The same things were measured in two ways. Each way mixes the same 12 hidden numbers, adds some noise and spreads widely along 6 directions of its own, which tell nothing about the thing.
Some things both ways: the first way, then the second way.
[-13  11  -5 -48 -12  20  18  -7   3   1  20  48 -21  27 -10   1   0 -13
  14  10  14]
[  3  -5 -25 -51  -4  -2  67  20 -13 -41  -3 -12   2 -19  17  -4  12 -16
 -44 -23]

[  8  39   3 -13 -13  16  13  -5 -33  19  33 -14   3  22  -6  10   1   1
  -4   8   4]
[ -9  -5  11   4  30 -13   3  -9   2 -14  16   5  17   9  -4  13  13 -21
  -6   4]

[ -5 -36  30  17  33 -21  -6  11   8 -39 -19 -20  -2  23   4 -23 -16   4
  19  17  -1]
[ 22 -12 -27  16  35  10  -9   8 -19 -22 -14  39  36 -20 -17 -13  12  24
 -10   4]

[-11  -4  -5  27 -26  19 -11  20   8  -6  -8  10  -7 -22  -2  -4 -10  17
   4  11 -20]
[ 20  16  -2  40   2   9 -12   9 -13  34 -20  -6  -6  -5 -19  10  12  10
   4  11]

[ -3  46  -7 -11 -59  46   8  12   6   1 -40   9   7   2   5  23  17  23
 -17  -8  -2]
[-10  -4  19  12  -4  -5  -9  12 -10  27   7  51  16  13 -33  52   0  37
  26 -16]

[-18   2   4 -14  -6  12  16 -20  -4   9  15 -11  17 -15  -3 -17  -4 -16
  19 -10 -23]
[ 26 -16 -25   3  30  19  17  -4 -30 -10   9 -22  15 -25 -10 -26   5  15
 -27 -10]

[ -2  39  12  15  -5  -5   1   6  -1  -2  26 -14  -7   8 -16 -14   6  -3
 -21  15  -2]
[ 15 -19 -16   0  -3  22  52  -6  10  12   6   4 -22   6  -9  41  45 -20
   2  15]

[ 20  48 -22   6  -2  26  37 -33 -16   3  18 -34   5  20  16  21  41 -16
  15 -16  -2]
[ -3  39  28   1   7   9 -37 -20  -2   6   7   9  17  -8   1 -38 -28  11
  23  11]

[ -3 -17  -8 -47 -44  -7  -8  -8  20   0  38  11   6 -32 -20 -20   0  -4
  14  12   2]
[ 20  -4  41  10 -15  23 -23 -11 -21  19 -20 -41   1  -7 -18 -22   9 -18
  16 -18]

[-42 -43   6   3   4  17 -11  -4  27 -25 -51   8   2   3  11  -1 -16  -1
   1 -25  12]
[-14  10  -6 -43  14  -4  10   3   7 -42  13  23  22   2 -11  16   7  16
  20  36]

[  3 -28  20  16 -18  -1 -10  32  32  -1 -25  20   6  -8 -15 -11  -4  28
   1   2   2]
[  5  -5   1  22  22  29  34  23  12  -9 -13  -8 -20 -27   5  13   6  -5
 -18  -4]

[-28   5   5  15   1 -12 -20 -15  -1 -14  41 -31   2   5 -12  -5   6 -16
  -2  13 -16]
[ 17  21 -25  19 -14  11 -48   5   9  41   5  -8 -11   4 -23  12  12  27
   5   3]

[ -9  36 -28 -16  22  -6  18 -24 -22 -13   9 -36 -16  -5  -7 -10  16 -44
   2   2 -18]
[-10  22   8  32  30 -12 -63 -15  13  -1  -2  16  16   6  -4  18  -1  52
  26  25]

[-11  -1  16  -3  13  -9  -9  -4   7 -14  12   1   4  19  -1  -7   5  19
   4  16   0]
[  5   1  27 -17 -13  12   4   0  -8  -5 -15 -29  -3 -22  11   4  -7  -7
  34   9]

[ 16  40 -18   8 -24   4  22 -23 -21  17  23 -11  -5 -20  -5  19  41   1
 -30 -30   2]
[  8  23  19  33 -14  -4 -38   4  -2  38  14  24 -10  -1 -32   4   0  -9
   8 -18]

[  6  -8  27  19  -6 -20  -2 -10  -2   9  10  -1  27   5 -10 -13 -22   1
  -8   1 -13]
[-21 -14 -13  22  42  10  29  22   2 -29  15 -25 -10   3 -21  17  24 -25
 -52  -5]

[ -2  21 -14  -2   4   5  29 -20  -8   6 -33  -2   0 -25  17 -16   5   6
   0 -27  -7]
[  7   3   2 -13  20  -2  37 -14  -6 -28  32   8  -5 -34  36   3 -30  45
  16   6]

[ 26   0   4  43  23 -17 -27   1  20 -18 -30   7 -12   6   4  22  11 -12
 -19 -14   3]
[  3  26   5  38  14  11   1  14   5  -9 -15  -4 -32 -23 -12   5  11  -4
 -27 -11]

[-12 -35  36  12  28 -41 -18   2  13 -26   6   8  -9  -8  -8 -12   4   3
 -15  -5   2]
[ 19 -15  -2   6  19  17 -46  -2  -4 -23 -11  10  27 -36 -34  -2  22  45
  35  11]

[  2   3  14 -13 -11 -32   2  -5   1 -10  38  19 -17  -1 -12 -13  11   4
 -14  13  11]
[-26   8  12 -42 -30   3  16 -12  28  -8  22  -6 -21   2  14  36   6  24
  36  11]

[  7  31  -7  -9  -9   5 -15  -5  15  -3  -5  -4   3  21  -5 -14 -15 -12
   5  17   2]
[ 12  -7 -29  -5 -19  15  46   9   2  25  27  14 -20  10  27  21 -11  23
 -29 -34]

[-18  19 -46 -51 -34  31 -11 -15  25  -8 -24 -35  16 -17  -9  -8   7 -25
  14  -3   2]
[ -9   0  13  22 -11   9 -24 -13  -1  35   1  24  -6  38   0  29 -14  23
   5 -11]

[ -2  14 -14 -40  12   9 -11  -6 -10  15  14  -3 -16 -32 -11  -2   1 -31
  12 -10 -14]
[-13   5  17   2  -4  -6   8 -27   3  30  19 -17 -22  25   1  23   1 -21
   1  10]

[ -9   1  16  -6  -7  23   3  -9   4 -25  12 -12   3   8  11  -4  -3   7
   3   2   5]
[  3  -4 -58  18 -17   1 -23  19 -26  13  20  57  12   9 -28  -1   0  20
 -20  -8]

[  6   8   2 -27 -26 -11  -4   0 -14  -1   6 -12  -3  -9  -9   4  10  10
  -9  -2   7]
[-17  14  49  -8 -23 -21 -24 -16  16  33  27  19  -3  11  -4  43 -11  14
  49 -13]

[-34 -16   4   0 -18  -2  -6   4   9  -5  -1  19  -8 -15 -20   4  12   4
 -13 -11 -15]
[  5   7 -16  13   3   2 -25  30  -5  23  -9  19   6   6 -56  31  25  16
 -12  -5]

[ 13  -7  22  32  37 -25 -15  13 -34  21   9   1  -1  13 -14   7 -15  24
 -17   6  -5]
[ -4 -20 -13  32  41 -10 -46   0   6  -6  18  27  35   1   6  12  -8  31
  10   5]

[-11 -21  14  -7   8 -11 -15  -8  18 -41   3 -50   9   7   9 -32 -11  -7
  25  15   1]
[ 29  -1 -54   5 -18  17  36  -2 -12   6  18  15 -34 -28  31  -4 -12  34
 -35 -30]

[-20  24 -19  21  21  14  19 -22 -15  -1 -11  -3  -4   5   5   5   8  -2
 -23 -19   6]
[-18  -1 -58  15  -5  -9  21  29   5 -13   6  36 -26  12   1  31   8 -15
 -43  17]

[  1  16   9 -22  11  20  -1   7 -32  13  20 -12  -5   6   0  13 -10  -6
   8   6   8]
[ -7  -5  15  18  24 -25 -50 -17   1  10   3  17  28  14 -24   6  15 -27
  19  23]

[-20 -46  18  -4  17 -36 -48   1  -3  -4 -16 -29  17 -31  -5 -10 -19  17
  -7  -9  -1]
[ 42 -21  -3  30 -31 -13 -18  -1 -20  62  11   2 -32 -17 -11  21  -4 -13
  -9 -52]

Other things, the second way, with their names:
(443): [ -3  -4 -31  24   6  -3  17   9 -34  21  19  35   9  30 -24  22   3   7
 -34  -6]
(497): [ 18 -10 -14  -3 -15  27  51  10 -21   1  -1 -15 -28 -22   3   8   5   1
 -24 -26]
(322): [  9   8 -22   0 -16  -6  19  33 -13  13  -2 -52 -26 -29  24 -15 -20 -19
 -46 -31]
(404): [-34   1 -46  20  -3   5   0   4  11   5  12   9 -22  -3  31  -2 -20  -9
 -24  19]
(424): [-22  13 -34  -5  -8 -32  23  16   3   1  14  33 -23  -2  -6  32  11  -8
 -38  -3]
(307): [ -5   4  11  42 -29  14 -23 -21   5  40 -11   1 -21  12  16  16   5  -4
  30  13]
(44): [ -8 -14 -10 -29   6 -11 -15 -33  28 -15  42  58  20  28   0  38  18  33
  37  21]
(392): [ 20 -25  -4 -21   6  24  35 -20  -4 -43   0  11  15 -21  25   2  20   7
  31  11]
(50): [ 25  -4  -3 -11 -21   0   7 -16 -26  11  -4  17  10 -18  10   3   7  20
  15 -26]
(428): [ 10   1 -17  46   9  49  44  14  -4   9   4 -26 -38  -3  -3   9  14 -47
 -25  12]
(193): [ -2  43 -48  -7 -19  14   9  18  17  34   9  43  -3  12   7   2 -14  28
 -15  18]
(274): [-50  15   4   9  22 -16  12  -2 -21 -19  14  16 -12  31 -24  44 -10  20
 -27  12]
(33): [-11 -25 -24  -5  12  10 -29 -11  13   4  20  26  20  21  11  21 -15  57
  11   6]
(177): [ 49 -15 -35  42   6   2   8  17 -13  23  21  18  -9 -41   6   3   5   3
 -12 -34]
(43): [ 21   2 -17  19   3  -2 -25   7   3   3 -20  26   4 -42  -2 -16  15  18
 -12 -30]
(203): [ 36 -23  -8 -20 -13  -5  51  12 -36  31 -10  15   8   1 -18  11  15 -10
 -23 -23]
(221): [ 29  -7 -22 -14   5   1   9   1  -5  -2  -2  44  13 -13   4  14   5  47
  -9 -24]
(520): [ 18 -13 -23  10  -4   4  32  15 -22  -6  -3  11   1 -25   1  -1  17 -25
 -19 -19]
(282): [ 10  -7  10  27   1  -2 -37  25 -17  30 -17   0   6   0 -45   3   8 -16
 -22 -34]
(325): [  8 -15  14   7   3  -2 -35  -7   0  11  -2   5  23  -2 -11  -4   8 -16
  27   4]
(461): [  5  18  13  21  19   0  17   5  -7  -3 -14 -15 -10 -12  -7   6  15 -40
 -12  11]
(453): [ 34   4   7  11 -10  16  28 -10 -43  22 -12 -11  -5 -20   1 -23  -5 -13
  -6 -13]
(278): [ 12  -1   9  46   6  -2 -32  19   5  26 -25 -23 -18 -16  20  10 -16 -10
 -15 -23]
(101): [ -9 -14  14  -2  12  -5 -39 -24 -10 -12  -7   6  24  -7 -25  12  21  28
  30   6]
(8): [-36   1  -2 -17   5   9 -12  -5  28   3  25  37  23  35  -3  24   0  22
  16  13]
(401): [  0 -16 -10   0  12  -7 -47  -7   3  53  34  40  31  28 -27  21 -17  59
   1 -19]
(441): [ 57 -25 -30  17  16   8   4  -4   7  -3  -1  -1   2 -46  39 -33  10   4
 -20 -33]
(466): [  5   6 -49 -16  -6   2  11  22 -17   6 -20  36   0  -5 -17  -2  -3  28
 -43  -2]
(304): [-40  26   1  18  -5  17 -35 -16  33  17  20  27 -10  23  17  19 -18  34
  24  18]
(289): [  2  -5  -9 -34 -22 -13 -26  -1  19  36  10  22  19  18  17   6 -18  24
  11  -7]
(82): [ 26   3  16  18 -12   5 -27  -9 -24  33 -30  -9  -3 -36  -4 -17 -10  14
  12 -19]
(395): [ -4  10 -29  -1 -17   7  52   8  11  14  -3  -8 -40  -7  25  20  11 -18
 -33   0]
(412): [  1 -25 -28  -2  -7  -7 -17  -9  -3  33  21  26   1   8 -13  10  -3  35
 -16 -20]
(27): [ 11 -21   1  39  18  23   7   7   1  27  -6   7   8  15  -3  13  11 -32
  -4   7]
(444): [-21  -2   3  19  45  18   9  21   9 -25  -9 -11  -3   4  -4  23  -3  35
 -41 -17]
(556): [ 19 -29 -11 -22  -6  37  66 -15  -6 -10   5   9  -5  -9  13   4  20  -4
   3   2]
(40): [-29   4  19  13  23   5 -10 -30  -4 -39   3 -13  -5  -2  25  14 -17  30
  22  22]
(460): [ 16 -44 -15  24  26  -3 -48  -6   6  10  -2  34  23   3 -14  -3  11  23
 -23 -32]
(7): [ 11 -30  11  12  49  29  -4 -36  -5 -29  11  -3  20 -19  16  14   0  52
  23  -8]
(257): [ 16  -7 -21  22   9  10  23 -10 -21 -29  14  -5 -15 -46  32 -14  -8  28
 -10 -18]
(46): [ 24   3 -20 -13   7  25  19  -7  -9 -34  -8   1   7 -37  38 -10 -10  39
  15   5]
(299): [  0  19  27   4 -17  16  14   5  22  18  -3 -22 -26  -5 -11   8  27 -33
   8   1]
(146): [-31  19  29 -33 -11 -22  31   6   0  -3  -8  -4 -11  18  -9  39   8 -20
 -15 -10]
(318): [ 16  15   4   9  29  14   6  -9 -15 -25  -7   5  24 -30  16 -11  -8  39
  30  26]
(154): [ 13 -10  15  19 -46  -5 -30  -9 -15  24 -18  32   8 -15   6 -10  10 -10
  24 -37]
(468): [ -5  -3 -21  12   6  14 -31   6  -9  10 -13  62  23  12 -24  -1  -4  39
 -25 -25]
(75): [-17   3   0  28 -57 -17 -63   1 -30  59  -4   2  -1  13 -18   1 -11   0
  15 -20]

Some of these things the first way, each followed by its name:
[  8 -38  14   8  -3 -13 -27  17   6 -12 -32  42 -17 -38  11   8  -8  33
   3  -7 -17]  (274)
[-27   0 -19 -37 -19  60 -19  10  42 -16 -28  20 -11  -3  -1   7  -1  -5
  14  -7  15]  (46)
[  3  -4  15 -11  10  -1 -13   2  -3  10 -14   2  11  -9   7   4 -15 -10
  14  -3   2]  (412)
[ -4  24 -16 -23 -16   9  59 -17 -27  -2  31 -37  -5   9 -19   8  42 -27
  -1  -8   5]  (43)
[ -8   9  -6  28 -18  33  14   7   5 -15 -21  -9   1   5  10   1   1  19
  10   4 -13]  (318)
[-13  46  -9 -10   4  -2   6 -35 -18 -16  10 -66  12  33   8  -7   2 -28
 -19   1  25]  (44)
[-15 -18  -9 -51  -3   2   1   1   0 -23  14  -3 -26 -13 -22  -9   7 -21
  10   2  -4]  (50)
[-10  17  -4  48 -39  21 -16   7 -14  29  -2  -4  40  25   6  32  -4  58
 -17   8  13]  (33)
[ -7  36 -11  34   2  46  20  -1   6 -17  -6 -25  -7  45  11  15  21 -12
  20   6  -8]  (193)
[ 11  15  -7  14  18   9 -19   2  -3  16 -10 -12   7  26  -4  10 -23 -18
  -6   2  26]  (441)
[ 10 -15  23  54  -4   8 -45  22  33  -3   3   2  10 -10 -11  -2 -12  27
 -18  -1  -9]  (428)
[ -2  -2  16   3   3  40  27   7 -20   8  28 -34  22  10   2   9   7  16
  26   6  -2]  (404)
[-24 -23 -11 -24 -38  37   8   8  11 -11 -22 -28  20 -23   2   6  11   7
  33  -4  -7]  (82)
[ 19  63   2  23  12  24  -3   4  -6  14  -1 -28  18  43  -6   6  -2  -1
  -5  19  -5]  (27)
[-10 -15  14  20   9   5  -2  20  11 -16 -16  34 -15  18  15  11   8  31
  26  17   2]  (466)
[-12 -14  -1   1  -5  16  -9   3  -7  17  -4   1  11  -3 -10  17  -8  11
 -11 -15  13]  (325)
[-19 -12 -16 -23  -5   8 -19  11   1  12  -8 -12  15  -3 -21  -2 -10   8
  13  12  -2]  (278)
[ -2  18  -6   3  -3   6 -20  14   9  -9 -23  19 -18  28   3  17   5  10
  -4  11  17]  (221)
[ -2  -7  16   3 -18  14 -21  10   0  -7  -6   9   6  -2   4  30  -1   6
  -7   0   4]  (101)
[ 18   4 -12   5   8  23 -33  15  18 -16 -15 -15  -8 -14  -9   9 -11 -24
  -4   3  -3]  (307)
[ 13  15   0 -15  -8  19   9  -9   3 -10   3  -6  -4 -21   6  -6   0  -7
  -1 -10  -1]  (257)
[  7  77 -27 -26 -34  48  11  -6 -12  17 -11  41 -15  33  10  51  27  -3
  -6   1   7]  (146)
[ -7  36 -13   1 -34  27  29 -10 -24   8  21 -13   4  -7  -1  -5   8  17
   0   5 -24]  (443)
